The groups are shells around one centre, one inside the other: the same stretched ball of 6 dimensions in 7 sizes.
(in the rows, 128 means zero)
Known rows, each followed by its group:
[157 131 141 118  78 144  76  74 101 102 101 163  87  91  69] => (1)
[157 130 148 103  99 158  87 115  68 105  72 146  83  99  80] => (3)
[154 136 127 112 107 162  90 125  90  98  63 161  91  94  84] => (2)
[165 158 145  99  47 115  70  57  78 128 111 151  94 103  74] => (4)
[136 141 125 139  97 108  94  83 140 102  99 145 135  73 102] => (1)
[141 121 136 133 138 173 111 119  92  92  57 144 117  94  96] => (4)
[140 143 130 131 113 140  98  95 103 101  74 155 131  85  93] => (0)
[143 145 109 121 108 123 100 141 133 101  69 141 114  82 114] => (4)
[159 145 135 107  97 159  93 105  71 112  68 151  99 107  86] => (6)
[158 149 132 110  68 125  78  81 101 114  98 156  97  94  82] => (6)
[137 148 124 134 105 111 105  96 126 109  85 134 142  83 113] => (0)
[139 138 126 124 125 136 109 137 108 102  61 131 124  86 113] => (5)
[152 130 133 135 104 165  96  71 101  99  84 164 113 100  78] => (0)
[151 150 122 114  81 113  90 107 120 113  90 139 108  89 103] => (5)
[160 155 144  96  69 128  76  88  69 122  89 151  94  99  79] => (2)
[133 143 110 140 110 109 102 113 153  98  84 143 137  72 115] => (2)
[144 134 119 125 103 135  87 122 131  91  80 160 101  75  92] => (2)
[159 177 129  96  67 113  86  92  74 134  81 145 117 104  97] => (4)
[155 139 133 111  97 142  98 115  94 111  75 135 100 102  99] => (0)
[151 140 128 131  88 147  85  65 110 101  94 173 111  91  75] => (3)
[163 123 151 122  88 168  92  60  79 108  95 148  92 114  73] => (1)
[166 143 134 113  71 153  84  66  88 114  94 160  91 111  74] => (5)
[149 137 136 125  91 125  97  85 113 111  96 133 116  94  99] => (6)
[138 154 124 126 115 134 101 107  99 106  65 154 139  84 101] => (3)
[144 143 131 110  98 123  85 127 104 103  77 148 102  77  94] => (5)
[162 155 134 116  62 129  83  50  94 123 105 156 110 107  81] => (5)
[153 150 125 118  85 120 100  95 112 119  88 129 118 102 109] => (3)
[159 147 125 119  85 151  88  81  97 109  84 165 103 103  81] => (6)
[148 153 128 127  74 110  86  62 119 115 106 152 126  88  91] => (5)
[142 154 117 132  97 109 106  94 131 114  87 133 141  90 117] => (1)
[155 111 147 129  95 160  88  75 106  95  99 151  88  96  74] => (4)
[149 146 139 116  97 142  90  88  81 110  79 154 115  94  84] => (6)
[137 124 140 134 118 143  97  99 109  93  81 147 119  78  90] => (1)
[158 138 123 129  86 152  90  73 115 104  92 165 104 101  82] => (2)
[143 117 136 132 126 167  99 111 103  87  70 155 105  86  85] => (0)
[159 145 130 118  86 156  86  77  89 108  83 168 101 103  76] => (0)
[136 136 128 125 101 110  86 117 132  96  90 146 113  66  99] => (3)
[163 137 132 112  86 158  88  95  91 108  82 155  87 107  81] => (0)
[159 118 137 131 101 179  92  73  98  95  86 165  91 105  71] => (1)
[158 153 133 121  78 144  88  58  87 116  91 163 115 105  79] => (5)
[136 132 124 135 121 142  96 114 122  89  73 159 120  73  93] => (6)
[159 161 127 107  67 112  90  87 102 127  95 136 111 104 102] => (1)
[144 125 127 131 129 176  98 117 101  86  59 169 105  87  83] => (3)
[152 140 133 107 103 156  84 121  80 100  66 164  91  90  79] => (4)
[148 151 131 104  89 109  89 125 101 115  81 131 107  85 105] => (2)
[151 128 147 116 117 168 102 110  69 104  64 138 103 104  89] => (4)
[137 157 119 113 107 109  96 142 112 108  66 140 125  75 113] => (2)
[152 132 141 119  90 133  93  90 102 110  93 133 104  97  94] => (6)
[146 131 132 123 129 164 111 127  88 101  55 137 115 100 103] => (3)

New rows, each followed by its group:
[141 135 124 118 118 145  90 141 107  91  62 160 102  75  92] => (3)
[167 141 149 114  71 159  86  45  67 120  98 156  97 118  69] => (1)
[132 148  99 137 120 117 104 138 155  93  68 152 135  68 118] => (4)
[163 151 145 109  63 128  84  57  80 126 104 143 103 109  82] => (6)
[159 161 142  99  72 126  85  83  67 127  86 143 108 105  87] => (0)
[147 145 117 128 107 137 107 110 119 107  73 141 124  96 109] => (6)
[148 115 143 140 116 168 105  75 102  96  85 145 114 100  86] => (4)
[155 141 119 128  93 144  99  91 120 107  85 150 111 102  97] => (2)
[153 152 133 109  94 129 100 110  87 120  74 129 115 103 105] => (0)
[153 154 122 106  96 134  96 127  93 114  66 141 107  98 104] => (5)
[144 130 125 135 128 168 108 109 105  93  62 156 120  94  94] => (6)
[150 148 143 106  83 126  79  95  82 112  87 152 103  86  82] => (1)
[151 152 116 124  89 137  89  90 115 105  82 168 115  90  88] => (5)
[144 137 119 116 121 143 103 154 111  98  56 138 106  87 110] => (4)
[149 114 134 131 118 177  91 104 106  83  75 168  91  88  74] => (3)
[148 134 116 139 102 149  93  86 133  93  86 170 113  87  86] => (1)
[158 121 135 133  96 168  93  70 108  98  92 158  97 104  77] => (2)
[157 134 135 121  92 162  86  79  91 102  84 167  97  99  72] => (6)
[155 129 142 111 100 161  87 106  80 101  75 154  88  97  78] => (6)
[144 139 113 139 119 161 103 101 119  93  67 169 124  90  92] => (1)
[158 140 128 124 105 173 102  87  86 107  69 159 109 112  85] => (2)
[170 146 148  97  76 165  83  79  50 121  80 155  83 119  70] => (4)
[137 157 125 125  92  92  98  97 125 116  92 129 141  79 115] => (1)
[147 156 124 113  97 131  89 111  96 108  71 158 116  86  93] => (6)
[152 144 121 126  86 139  84  84 118 102  90 169 107  88  82] => (5)
[138 157 122 128 103 108 107 101 117 116  80 130 146  87 118] => (2)
[152 150 109 128  96 146  94  95 121 103  77 169 115  94  92] => (4)
[150 129 128 117 115 168  91 126  94  92  62 164  91  89  82] => (1)
[139 138 124 119 100 110  87 131 130  98  84 142 107  69 103] => (3)
[157 159 146 103  56 108  74  61  81 126 108 148 106  95  79] => (4)
[143 130 116 132 111 135 101 122 139  94  78 143 112  83 106] => (2)
[155 163 131  99  68 103  83 103  96 125  91 137 106  93 100] => (2)
[146 135 127 116  93 126  82 119 121  97  87 153  94  76  90] => (1)
[135 123 124 135 123 138  98 127 135  85  76 149 113  71 100] => (0)
[157 148 135 124  83 144  95  57  90 118  93 151 119 109  86] => (6)
[154 150 145 109  71 114  84  77  88 122 100 137 109  95  90] => (6)
[140 146 125 123  88 102  86 103 131 105  96 146 118  72 100] => (5)
[139 117 130 144 124 158 102  98 126  85  79 155 116  82  90] => (0)
[154 160 122 117  93 137 103  95  92 121  72 144 126 107 104] => (5)
[161 159 124 116  65 130  84  63 102 120  98 162 109 104  84] => (1)
[143 122 134 144 122 161 108  85 113  94  79 148 125  94  93] => (2)
[146 161 114 132  95 128 101  78 117 114  82 156 141  95 102] => (1)
[140 138 124 134 127 154 109 111 105  98  61 150 131  91 101] => (6)
[146 132 130 122 107 130 104 120 116 105  79 125 112  92 110] => (4)
[143 118 130 133 136 169 111 128 107  90  59 139 110  93 101] => (3)
[155 144 151 112  86 138  92  73  68 120  89 137 112 105  86] => (2)
[159 148 142 107  68 134  73  72  82 114  98 162  93  95  71] => (1)
[148 141 117 128 103 132 104 110 127 106  79 138 118  94 109] => (2)
[159 142 147 102  73 126  84  89  82 120  96 132  92 101  88] => (2)
[151 171 121 110  63  86  86  87 117 128 101 138 125  90 107] => (4)
